Each new row is followed by what is left after taking away its nearest point in the smallest flat space through zero that holds the last named rows.
In the rows, zero is written as 128.

q299, 6 rows:
[[111  42 122  97 139  93 138 116  94 166 131 118  93 156 146  84 126 115]
 [114 146  98 125 154 175 140 153 131  96 128  89 139 125 137 126 149 159]
 [134 127 145 147 145 127 126 138 120  83 168  75 116 115 112 108 156 129]
 [ 75 146  96 133 134 100 133  97 142 108 125  97 125 148 129 112 152 120]
 [125 173 150 140 107 125 129 136 164  88 145 132 104 193 177 110 179 131]
 [147 119 137 162 165  53  82 130 108 107 151 114 168 109 105 108  99 155]]
New rows:
[133 101 116 126 126 128 143 123  69 143 103 141 139 131 125 177 189 151]
[135 117 126 139 122 112 135 118  76 129 112 140 141 134 122 175 195 148]
[131 155 142 152 146 133 127 130 146 144 121 156 127 138 114 116  91 132]
[121 140 137 146 151 141 138 129 139 139 128 134 113 139 113 105 104 127]
[141 143  95 118 135 132 160 140 127 131 131 124 133 125  80 155 126 115]
[148 135 106 119 135 112 152 145 127 129 138 132 127 151 101 139 131 121]
[120 158 123 129 175 144 117 126 142 151 124 122 142 121 119 142 138 154]
[126 140 143 126 162 132 120 119 138 159 134 127 120 130 121 133 144 136]

q909 (6 x 18):
[[155 139 124 112 163 112 165 121 122 109 138 160 129 100 113 147 151 152]
 [175 105 117 105 133 185 136 155 126 178 204 113 102 141 101  81 118 163]
 [138 150 114 154 105 144 128 116 115 155 131 101 129 129 125 201  69 120]
 [127 171  64 177  99 145 155 146 117 156 151  98  81 108  98 115  80 117]
 [177 134 122 194 158 163 135 141 169 109 125 137 130 206  79 127  98 124]
 [114 115 130  75 113 139 125 156 170 164 133  83  62 142 115  78 157  94]]
New rows:
[138 135 146 116 120 171 120  75 122 154 124 145 149 120 141 140 101 142]
[128 145 134 120 125 158 132  85 139 140 110 147 126 119 128 111 120 127]
[114 165 124 125 149 131 147 164 179 129 100 111 136 129 121 118 113 130]
[114 153 132 116 144 135 137 157 157 136 115 117 157 117 138 121 109 149]
[129 139 122 162 175 103 115 111 127 177  82 111 110 107 128 111 118 120]
[140 125 134 149 182 111 110 110 123 181  95 117 121 111 132 111 122 134]
[144 110  83 126 156 102 129  69 170 117 117 115 118 167 160 156 176 108]
[141 108  66 138 139 117 124  74 142 134 145 112 123 151 167 133 158 126]
[146 141 127 133 126 154 151 119 126 152 144  96 111 126 149 111 143 154]
[136 143 136 143 130 140 145 111 131 133 120 104 124 133 156 123 147 145]

q164 (6 x 18):
[[112 211 163 135 149  73 109 114 130 104 158 152 119  62  88 135 118 124]
 [143 179 165 124 161  84 150 140 151  87 142 143 141 138 107 181  97 127]
 [150 196 166 101  98  94 129 119 164 150 132 150 153 152 143 145  60 145]
 [191 182 150 139 181  70 142  85 139 157 179 148 169 110 156 113  84 161]
 [117 135 148 147 129  73 154 108 131 118 118 183 119 100 155 137 112 146]
 [172 140 138 147 174  84  98 110 155 117 160 215 167  82 145 119 102 138]]
New rows:
[126 159 162 123 106 155 138 160 154  87 142 123  89 117 113 150 118  91]
[147 131 146 137 118 155 147 137 144 117 149 127  99 112 148 119 121 109]
[127 125 131 137 119 160 146 152 150 162 126 168  90 109  96 119  92  99]
[138 124 130 143 139 155 165 146 142 164 135 150  92 115  99 120  96 105]
[158 160 167 107 145 158  94 130 137 153  90 121 119 109 160  88 145 107]
[151 148 172 115 157 145 122 137 134 130  80 124 110 118 162 112 150 107]
[ 89 168 139 101 152  91 109 115 148  99 128 103 143 105 152  96 169  99]
[102 140 132  97 144 104 119 122 157 105 115 108 153 136 173 102 161 103]
[157 139 148 153 170 155 164 104 164 153 151 151 124  99 103 137  92 110]
[131 122 141 147 138 173 164 112 158 157 129 141 106 107 103 135 103 105]
[105 115 164 113 141 130 169 120  87 117  94 136 125 132 140  89 112 154]
[118 125 162 104 149 146 137 133 100 110 108 138 141 131 119  89 110 141]

q867:
[[157 127 166 128  93 193 123 165  78 102 141 157 164  86 107  53 123 123]
 [158 137 123  99 169 156 117  45  94 108 150 145 137  81 119 149 112  71]
 [149 120  97 119 149 175  69 123 142 110  94 159 105 108 137 124 135 128]
 [ 95 116 141 126 178 167  83 109 144 124 101 176 143 140  75  98  84 109]
 [129 111  93 119 161 159  57 171 105 130  73 122 136  87 125  74 115 106]
 [110 132 120 163 109 189  57 120  88 154 118 122 137 143 161 114  99 121]]
New rows:
[ 91 128  96 165 164 150 141 126 161 128 106 168 108 152 164  92 132 141]
[108 135 104 155 156 137 169 119 129 125 130 149 123 126 167  91 136 123]
[140 150 104 114 151 136 105 164 118  93 105  94 106 125 130 110 136 132]
[128 158 129 123 142 137 126 135 119  96 131 104 114 148 121 125 124 132]
[119 116 114  99 101 115 103 128 162 128 130 102 127 110 127  96 169  94]
[109 120 129 109  94 125 106 109 162 131 143 112 131 128 123 103 159  96]

q524:
[[119  85  69 161 147 157 125 183 133  85 154  85 132 195 118  95 114 147]
 [107  77  93 121 179 192  95 136  81 103 143  51 112 155  99 108 158  92]
 [ 87 133  53 174  95 132  90 156 162 109 140 105 127 216  80 140 164 115]
 [179 166 122 109 176 152 133 156 135 165 126  93  89 200  86 102 101 159]
 [166  94  82 137 179 142 102  99 124 150 156 137 109 139 160 142 132 110]
 [130 125  65 113 170 123 154 139  72 131 176 102  92 152 125 139 153 145]]
New rows:
[154 168 171 157 141 120 109 139 120 101 134 141 106 136 176 122 100 132]
[131 167 156 157 135 123 101 137 106  94 139 127 102 140 161 131 126 118]
[100  92 124 108 167 126 146 110 153 147 162 155 130  98 119 146 120 182]
[ 88 100 132 111 155 138 129 114 165 145 147 141 132 114  94 142 127 170]
[171 107 119 176 150 114 176 138 110 140 112  99 135 140  94 127 134 101]
[163 110 130 178 134 105 174 129 116 139 105 112 143 124  99 134 138  95]
[128 125 137 142 165 143 121 129 118 137 130 144 169 104 115 148 105 174]
[115 132 127 145 156 143 112 127 118 138 130 139 166 114 101 156 121 165]

q451, 6 rows:
[[132 114 115 145 174 120 112 116  99 122 146 129 149  79 123  76 115 125]
 [ 83 160 125 136 144 165 129 117 144 124 154  87 107  76  92 108 117 149]
 [128  95 158 108 149 174 120 161  96 147 170 111 160 150 169 128 154 149]
 [141 130 108 115 157 145 170 135 102 107 132 108 105  77  88 130 115  79]
 [107 153 137  78 107 116 129 167  98 151 177 151 151 132 114 151 102 148]
 [112  81 155 119 122 169 155 159 137 124 104 133 151 135 143 117 134 146]]
New rows:
[166 128 104 131 141  92 132 103 124  88 116 145 123 122 148 166 117 117]
[132 126 122 124 139 126 132 118 132  95 132 132 133 115 148 157 117 150]
[148 162  92 102  99 131 134 142  99  95  90 132 112 121 125 110 161 163]
[148 158  95 104 108 137 125 142  93  99 100 127 118 121 134 103 166 169]
[161  91 119 133 121 127 111 148 134 159 104 104 125 149  88 137  96 142]
[158  98 118 135 128 130 104 144 130 161 116  96 124 142  87 133  96 145]
[158 136  99 159 134 149 164 116 119 119 170 103 136 138 126  92  88 101]
[146 136 110 155 108 144 161 123 136 126 159 117 143 162 134 101  88 121]
[167 135 128 143 127 134 135 162 130 102 137 100 154  92 115 160 127 130]
[162 136 131 152 118 123 121 155 142 106 130 109 160 103 124 154 128 145]

q558:
[[ 93 123 178 115 110 124 179 166  97 143 171 103 128 106  78  89  83 155]
 [110 124 158 122 153  71 150 101 149 148 198 126 111 115  93  81  40 139]
 [ 40 140 109 132 109 125 202  91 126 181 138 140 136 112 100 158 121 105]
 [ 85 135 165 132 125 121 168  95  85 175 149  85  81 117  99 149  74 104]
 [ 64 147 138  75 112 128 139 134 143 166 159 121 103  97 113 113 112  49]
 [ 77 119 157 111 124 123 122 145 141 170 152 107  75 110 140  86 102 102]]
New rows:
[125 146 159 135 121  67 110 128 146 127 118 104 102 111 131 168 114 100]
[121 139 151 141 111  75 124 150 149 118 112 118 128 111 129 158 134 129]
[138 147 133  85 117 189 183 110 114 108 137 131 120 115 132 139 136 140]
[142 136 130  96 132 174 163 100 138 113 141 137 104 121 153 121 127 149]
[189 130 123 125 130 114 136 124 133 114 132 119 157 136 155 121 125 127]
[150 128 127 126 119 121 153 127 130 141 131 113 142 128 157 120 127 118]

q689, 6 rows:
[[120 124 112 119  93 149 157 126 146 136 149 158 192 147  87 121 114 144]
 [148 113 102 166 133 126  71 138  87 146 125  87 134 139 148 154 153 109]
 [136 116 152 130 101 148 130 130 116 121 118 154  95 106 131 145 124 126]
 [134  88 135 113 109 131  79  97 125 145 112  89 133  99 115  95  88 112]
 [101 146 186 148 150 132 129 135 126 129 109 189 123 115 137  92 181 144]
 [120  93 134 120 129 145 132 191 139 102 160 117  89 151 127 148 148 166]]
New rows:
[130 121 125  82 183 135 125 140  78  98  69  81 118 134 125 135 111 139]
[127 126 129  92 160 152 139 139  75 105  72 120 148 138 109 137 120 145]
[ 97  98  80 147 118 141 123 108 139 128 144  86 144 122 112 101 108 149]
[ 99 122 100 161 124 141 140 109 127 120 131 121 115 111 132 118 129 144]
[121  86 102 119 135 136 139 189 115 130 143 127 141 116 152 133 114 125]
[119 107 112 121 142 126 144 163 114 136 125 142 146 101 157 119 111 112]
[140 127 139 154 127 132 111 132 116 138 119 112 161 157 140 140 156 130]
[138 128 150 128 123 130 133 123 134 125 117 115 137 143 136 134 129 132]
[138 132 113 143 124 114 104 158 130 110 135 150 135 113 162 119 147 128]
[139 130 109 128 115 114 113 147 140 109 136 146 138 108 153 114 124 126]
